The groups are shells around one centre, one inside the other: the same stretched ball of 5 dimensions in 10 sizes.
Some rows, each with its group after it:
-20.5, -12.3, -14.9, -14.6, 1.8, 7.2, -5.7, -2.8, 17.3, -18.8, -1.4, -4.3, 12.9, 12.1
J
-22.5, -4.4, -19.1, -8.9, 19.7, 15.3, 5.1, -0.1, 29.7, -8.1, 0.9, 16.3, 10.0, 5.4
C
-1.6, -17.8, -6.7, -16.5, -11.3, -3.9, -21.7, -5.5, -4.5, -25.7, -2.0, -20.0, 2.5, 7.0
G
14.8, 9.5, -2.1, -6.6, 15.0, 1.6, -11.9, -3.4, 3.0, 1.1, -2.0, 12.8, -13.7, -21.8
N
4.5, -1.3, -5.4, -8.0, 16.1, 3.6, -9.8, -2.5, 10.4, -4.3, 1.3, 12.7, -11.1, -13.0
E
-14.5, -7.7, -16.5, -22.1, 16.0, 5.6, -13.3, -23.6, 32.9, -5.2, -1.0, -9.5, -6.2, -17.0
G
23.3, -0.3, -12.5, -6.1, 2.9, 0.6, -20.1, -5.7, -16.8, -16.2, -3.4, -7.6, -6.6, -11.5
V
23.0, 17.5, 8.6, -3.0, 0.7, -3.8, -13.0, 7.9, -15.9, -1.3, -6.0, 13.1, -7.8, -15.0
S
-42.1, -18.8, -26.2, -27.6, 15.9, 12.5, -5.0, -25.3, 53.2, -11.6, 0.3, -13.8, 9.2, 0.1
S
-33.8, -17.5, -37.6, -25.2, 18.0, 16.3, -6.8, -30.2, 45.9, -15.5, -1.3, -20.7, 11.4, -2.3
V
18.8, -6.1, 3.2, -15.3, -13.9, -11.0, -29.5, -7.1, -18.5, -18.6, -4.7, -20.7, -9.1, -9.2
A
20.5, 6.7, 12.4, -7.6, -16.8, -10.3, -20.5, 9.1, -26.3, -13.8, -7.0, -3.5, -2.0, -2.3
S
16.7, 9.7, -0.2, -6.6, 17.1, 0.6, -12.8, -4.1, 3.9, 3.0, -1.0, 14.9, -17.8, -25.4
E
10.8, -7.5, -5.3, -13.1, -5.5, -4.0, -22.1, -6.5, -9.2, -18.4, -3.1, -14.0, -4.2, -5.2
N
-25.3, -9.3, -27.5, -15.2, 2.3, 13.4, -2.5, -8.0, 19.8, -21.5, -4.8, -11.7, 23.8, 15.2
K
-50.2, -30.7, -45.7, -25.6, 13.8, 20.8, -1.5, -25.5, 50.8, -27.4, 0.7, -23.9, 24.9, 18.3
V
27.0, 12.0, 14.0, -8.3, -0.8, -10.1, -21.9, 0.5, -15.0, -0.5, -4.3, 5.4, -19.0, -23.7
R
9.6, 0.2, 0.0, -5.5, 1.4, -0.4, -11.8, 6.4, -7.3, -11.5, -1.7, 8.0, -3.1, -2.2
N
-7.1, -5.0, -16.4, -6.4, 7.6, 9.7, -3.2, 3.0, 6.9, -16.3, -1.3, 6.1, 9.9, 8.1
R
-32.9, -7.3, -33.5, -12.7, 26.6, 22.3, 7.8, -10.9, 43.6, -9.1, 0.3, 8.9, 15.7, 4.7
G
14.3, -5.0, -9.9, -10.6, -3.6, -1.5, -21.0, -6.3, -12.6, -19.2, -3.9, -13.7, -2.3, -5.2
J
-20.7, -10.3, -39.6, -12.2, 10.4, 19.1, -1.4, -12.3, 19.2, -23.6, -3.9, -12.6, 23.8, 12.5
A
-21.1, -9.9, -32.8, -12.8, 8.9, 16.2, -2.0, -9.8, 20.1, -21.2, -3.3, -9.2, 20.6, 11.4
N
-5.5, -15.1, -3.3, -18.3, -5.0, -3.8, -19.6, -7.8, 6.3, -18.3, -1.0, -13.6, -2.7, 0.2
R
14.2, 14.5, -6.4, -2.4, 12.6, 5.5, -6.3, 2.6, -2.8, -1.7, -4.3, 15.6, -3.1, -13.8
A
4.4, 2.0, 4.6, -15.6, 4.1, -4.6, -17.4, -7.8, 8.5, -2.5, -2.5, 0.1, -12.5, -17.6
R
-17.4, -12.7, -7.5, -21.5, 10.2, 1.8, -13.1, -15.3, 30.2, -7.6, 1.0, -5.2, -6.3, -8.9
K
-51.8, -31.3, -49.7, -22.5, 8.5, 23.3, 1.7, -19.4, 43.5, -34.0, -0.8, -24.9, 35.1, 29.7
C
-28.7, -15.1, -36.6, -20.5, 11.8, 15.9, -5.8, -22.2, 33.2, -20.1, -2.7, -19.2, 17.1, 5.1
E
-37.0, -23.3, -48.1, -16.5, 25.6, 24.9, 2.6, -20.4, 44.6, -22.1, 2.4, -8.5, 18.7, 11.0
S
16.4, -10.6, 23.0, -23.1, -25.4, -23.5, -38.3, -7.2, -17.5, -16.2, -4.0, -26.1, -18.6, -12.1
V
-27.5, -23.2, -24.5, -26.2, 0.6, 6.2, -15.0, -22.6, 28.4, -23.4, -1.8, -28.3, 10.6, 6.0
E
-37.8, -19.6, -34.7, -18.6, 15.1, 18.2, 0.7, -15.0, 40.4, -20.1, 0.4, -8.6, 19.3, 13.3
E
5.7, -7.6, -5.9, -14.9, 9.5, -1.3, -19.2, -12.4, 8.8, -8.8, 0.4, -4.4, -14.2, -16.6
J
-24.9, -13.7, -11.5, -26.2, 2.8, 2.1, -14.1, -19.7, 31.9, -12.1, -2.2, -17.4, 2.7, -3.5
J
-5.5, -18.2, 8.8, -25.7, -22.3, -14.3, -29.3, -9.5, -0.8, -22.1, -3.6, -29.0, -3.3, 2.3
G
26.1, 0.0, 2.3, -5.1, -12.4, -7.2, -22.7, 5.9, -30.4, -19.9, -4.8, -7.3, -3.8, -2.0
G
20.1, 10.9, -18.5, 7.7, 26.4, 14.1, 0.2, 8.4, -5.7, -4.8, 0.2, 29.0, -4.2, -10.6
K
-39.7, -31.7, -28.2, -28.4, -10.9, 6.9, -13.5, -19.1, 26.8, -34.9, -3.0, -38.0, 25.0, 24.4
C
-10.8, 0.2, -39.4, -4.4, 35.7, 24.6, 5.6, -11.4, 29.5, -6.6, 0.5, 14.3, 7.1, -7.5
K
-1.0, -15.5, -13.3, -10.4, 5.6, 3.6, -13.4, -3.3, 3.9, -19.8, 1.6, -3.1, -1.5, 2.5
C
-11.6, -0.8, -27.9, -4.0, 17.8, 18.0, 4.0, 0.2, 15.5, -13.5, -1.7, 11.1, 15.1, 6.9
R
0.2, 4.4, -2.7, -6.3, 0.6, 3.2, -5.9, 7.6, -1.1, -10.5, -3.8, 9.2, 6.3, 3.0
V
6.9, -2.4, 7.6, -24.0, -15.3, -13.1, -30.0, -15.6, -2.8, -11.5, -7.1, -26.5, -8.9, -15.3
S
7.1, -5.8, -11.4, -17.1, -2.0, -1.8, -22.8, -15.9, -0.7, -15.9, -4.6, -20.8, -3.8, -11.3
A
18.5, 1.5, 14.1, -10.1, -3.8, -10.6, -21.7, 2.9, -11.5, -6.6, -1.9, 3.6, -16.4, -13.9
N
15.8, -2.7, -1.8, -11.7, -12.5, -6.3, -23.5, -3.0, -18.8, -19.7, -5.7, -16.2, -1.3, -3.2
J
-13.7, -3.4, -21.0, -5.2, 11.3, 14.4, 2.7, 4.4, 13.0, -15.4, -1.4, 10.6, 15.8, 11.9
K
28.1, 14.2, -2.2, 3.8, 4.0, 1.9, -10.0, 12.2, -24.6, -8.6, -4.7, 15.5, -2.8, -7.7
A
-33.4, -19.0, -17.8, -18.3, 2.9, 9.4, -3.1, -5.0, 29.0, -20.6, 0.1, -6.0, 16.5, 17.7
C

New rows, each followed by its group:
-7.9, -4.9, -29.1, -7.0, 2.7, 13.8, -3.7, -1.6, 1.6, -24.1, -4.9, -7.1, 21.6, 14.1
G
8.2, 3.0, -12.6, 1.8, 15.0, 9.8, -1.7, 9.8, -2.6, -10.4, -0.1, 21.0, 1.4, 0.0
A
16.8, 6.6, -11.4, 2.8, 16.6, 8.3, -4.7, 7.7, -7.1, -7.6, -0.5, 20.8, -4.0, -7.5
R
-41.1, -20.5, -43.8, -18.4, 13.0, 22.3, 2.5, -16.6, 38.9, -25.5, -1.6, -14.9, 28.4, 19.6
J
-13.9, -13.1, -6.4, -21.1, 4.5, -0.2, -15.6, -13.6, 22.5, -11.1, -0.1, -9.3, -4.5, -6.2
R
-38.9, -29.0, -32.6, -32.1, 2.2, 8.9, -15.1, -32.1, 40.8, -25.5, -1.8, -37.9, 14.2, 6.9
S
36.8, 16.4, -3.6, 4.6, 22.5, 3.2, -11.8, 3.4, -14.5, 2.6, -0.7, 24.9, -21.3, -28.9
G
-38.1, -16.0, -49.1, -11.3, 31.5, 29.5, 10.6, -14.0, 46.7, -17.4, 2.1, 4.4, 22.3, 12.3
G
-39.9, -11.6, -41.1, -9.7, 26.6, 27.7, 13.6, -5.8, 43.9, -15.7, 1.1, 10.7, 25.6, 17.2
C
17.3, 8.1, 21.6, -10.1, 2.8, -11.3, -18.7, 3.7, -2.7, 3.9, -1.1, 14.9, -23.2, -22.6
C
19.0, 0.5, -7.5, 2.4, 15.0, 5.0, -8.3, 9.1, -9.8, -10.1, 1.7, 20.1, -9.2, -6.6
C
-45.8, -28.5, -36.4, -29.1, 7.0, 14.3, -7.6, -27.0, 46.3, -25.4, -0.9, -29.2, 20.1, 13.4
K
-37.9, -16.6, -22.7, -25.7, 8.9, 10.4, -5.9, -20.2, 43.5, -14.2, -1.4, -14.7, 12.5, 4.4
K
-8.8, -8.0, -22.8, -18.1, 3.9, 6.6, -14.2, -17.8, 13.7, -17.3, -4.4, -19.2, 7.1, -3.4
E
-17.7, -15.7, -4.3, -26.6, 5.6, -2.5, -19.0, -20.7, 30.8, -8.5, 0.4, -14.2, -9.7, -12.1
V
-13.4, 0.6, -11.4, -15.1, 14.1, 7.3, -5.5, -9.8, 25.9, -3.2, -2.2, 4.3, 0.8, -9.1
K
16.8, 12.3, -16.4, -5.2, 11.1, 7.0, -11.2, -7.0, -5.3, -6.7, -6.1, 1.0, -0.9, -16.1
C
-10.8, 1.6, -27.9, -6.1, 21.2, 17.8, 2.6, -4.8, 19.9, -9.3, -1.9, 10.3, 11.0, -0.4
N
-8.6, -16.4, 4.3, -25.3, -9.9, -9.7, -25.1, -13.5, 11.1, -15.7, -1.7, -21.2, -7.4, -5.0
J
4.2, -2.5, -1.7, -12.9, 11.9, -0.6, -15.0, -8.0, 11.7, -3.7, 0.4, 4.7, -14.5, -17.4
R
-11.4, -3.5, -9.1, -10.4, -5.1, 5.0, -5.6, 4.7, 3.4, -18.4, -4.6, -1.7, 16.0, 13.8
C
-21.3, -14.8, -16.1, -18.9, -3.1, 5.1, -10.3, -8.6, 16.9, -21.6, -2.8, -15.2, 13.6, 11.3
N
6.5, 9.2, -11.9, -4.7, 17.2, 8.4, -4.9, -1.6, 6.9, -2.5, -2.5, 14.0, -2.6, -12.9
N
12.9, -8.1, 20.5, -21.2, -26.7, -20.6, -34.0, -3.3, -18.5, -17.7, -5.4, -23.9, -10.9, -5.6
G
3.3, -4.2, -14.7, -8.1, 26.1, 8.2, -8.7, -9.1, 18.2, -3.4, 3.2, 13.0, -14.0, -18.1
C
-32.3, -17.5, -23.2, -26.8, -2.4, 7.0, -11.7, -20.8, 30.3, -21.5, -4.3, -27.5, 17.0, 8.7
A
27.5, 4.8, 0.4, -6.5, 0.4, -5.2, -22.1, -2.2, -18.5, -9.8, -3.6, -1.9, -13.4, -17.2
N
6.7, -2.6, 4.3, -10.3, 0.4, -4.0, -15.4, 2.0, -1.7, -9.8, -1.0, 4.3, -8.0, -6.1
N
24.0, -4.8, -0.9, -7.9, 0.9, -5.6, -23.6, -2.9, -16.1, -14.2, -0.8, -4.0, -15.5, -13.5
V
-32.4, -15.4, -42.9, -12.0, 20.2, 24.0, 5.4, -11.2, 34.5, -21.3, 0.0, -2.5, 23.6, 15.2
E
32.7, 6.8, -2.0, 5.6, -0.4, -0.3, -13.4, 15.5, -33.8, -15.9, -2.9, 12.5, -3.8, -1.9
C
-13.9, -10.6, -22.8, -20.5, -6.0, 5.3, -15.2, -16.8, 10.2, -23.4, -6.5, -28.0, 15.5, 5.7
V
15.7, -2.5, -21.5, -5.3, 18.1, 7.9, -13.6, -9.8, -0.4, -12.0, -0.2, 0.9, -8.7, -15.4
C
-7.9, 7.2, -32.9, -0.2, 38.1, 24.5, 9.8, -3.7, 27.7, -1.0, 0.7, 26.9, 5.4, -8.7
V
-2.3, 6.1, -16.8, -10.6, 19.5, 10.0, -5.6, -11.0, 19.2, -1.8, -2.8, 6.5, -1.5, -15.5
A
8.2, 9.9, -19.1, 4.4, 35.1, 17.1, 4.8, 4.5, 12.8, 1.7, 2.2, 34.9, -6.1, -14.1
S
9.3, 12.1, -33.3, 7.8, 32.1, 23.5, 7.8, 4.5, 4.2, -6.4, -1.3, 27.3, 7.9, -5.4
V
34.1, 13.6, 10.2, 5.4, -4.7, -5.0, -13.4, 20.6, -35.6, -10.0, -4.1, 18.2, -6.3, -4.5
C
-38.5, -14.8, -32.9, -18.3, 22.4, 19.5, 3.4, -16.1, 47.9, -12.5, 1.0, -0.5, 14.8, 6.1
K
-17.6, -14.6, -15.5, -27.4, -8.1, -0.3, -20.9, -22.9, 17.7, -20.4, -5.6, -33.6, 7.9, -0.4
G
51.6, 25.2, 16.4, 11.8, 7.9, -5.8, -13.3, 22.6, -39.7, 2.5, -2.7, 34.7, -21.8, -22.6
C
23.1, 4.9, -9.9, 1.0, 14.2, 4.8, -10.8, 3.8, -11.9, -8.8, -0.5, 14.0, -9.2, -12.4
E
12.1, 2.3, 14.5, -14.1, 8.1, -9.2, -20.2, -5.3, 7.2, 3.4, 0.3, 8.9, -25.4, -26.2
S
6.5, 8.7, -19.4, 3.9, 27.0, 16.1, 4.1, 6.7, 6.9, -3.8, 0.3, 28.9, 0.9, -6.4
A
8.3, 2.3, -7.3, -15.2, -0.3, -1.5, -19.5, -12.6, -0.2, -10.0, -5.9, -13.1, -3.6, -14.2
A
-19.5, -12.5, -9.4, -21.6, 5.4, 2.4, -12.5, -14.0, 27.1, -11.2, -0.6, -9.0, 0.0, -3.4
R
-1.4, -10.0, 2.6, -27.5, -11.4, -11.2, -30.0, -21.3, 7.6, -13.1, -5.0, -30.0, -9.2, -14.6
G
9.2, 1.5, -10.9, -4.9, 20.4, 6.6, -8.4, -3.1, 7.7, -3.9, 1.1, 14.7, -10.8, -15.3
R
5.7, 3.7, -19.0, -9.8, 14.6, 8.0, -10.9, -12.0, 8.1, -7.4, -3.5, -1.4, -2.1, -14.8
E
-29.8, -11.3, -26.7, -25.7, 5.7, 10.0, -9.6, -24.5, 35.2, -15.3, -4.8, -23.3, 14.2, 0.2
S
-40.6, -20.2, -24.9, -26.2, 6.8, 10.8, -6.0, -20.1, 43.0, -17.8, -1.2, -17.8, 15.4, 8.9
A
-6.6, -7.6, 10.1, -18.6, -16.7, -9.3, -18.6, 1.1, -0.2, -16.1, -4.2, -11.1, 2.1, 5.4
C
-7.7, -7.9, -9.6, -23.1, -14.5, -3.2, -21.9, -15.4, 3.2, -20.8, -7.8, -30.8, 9.0, 1.0
C
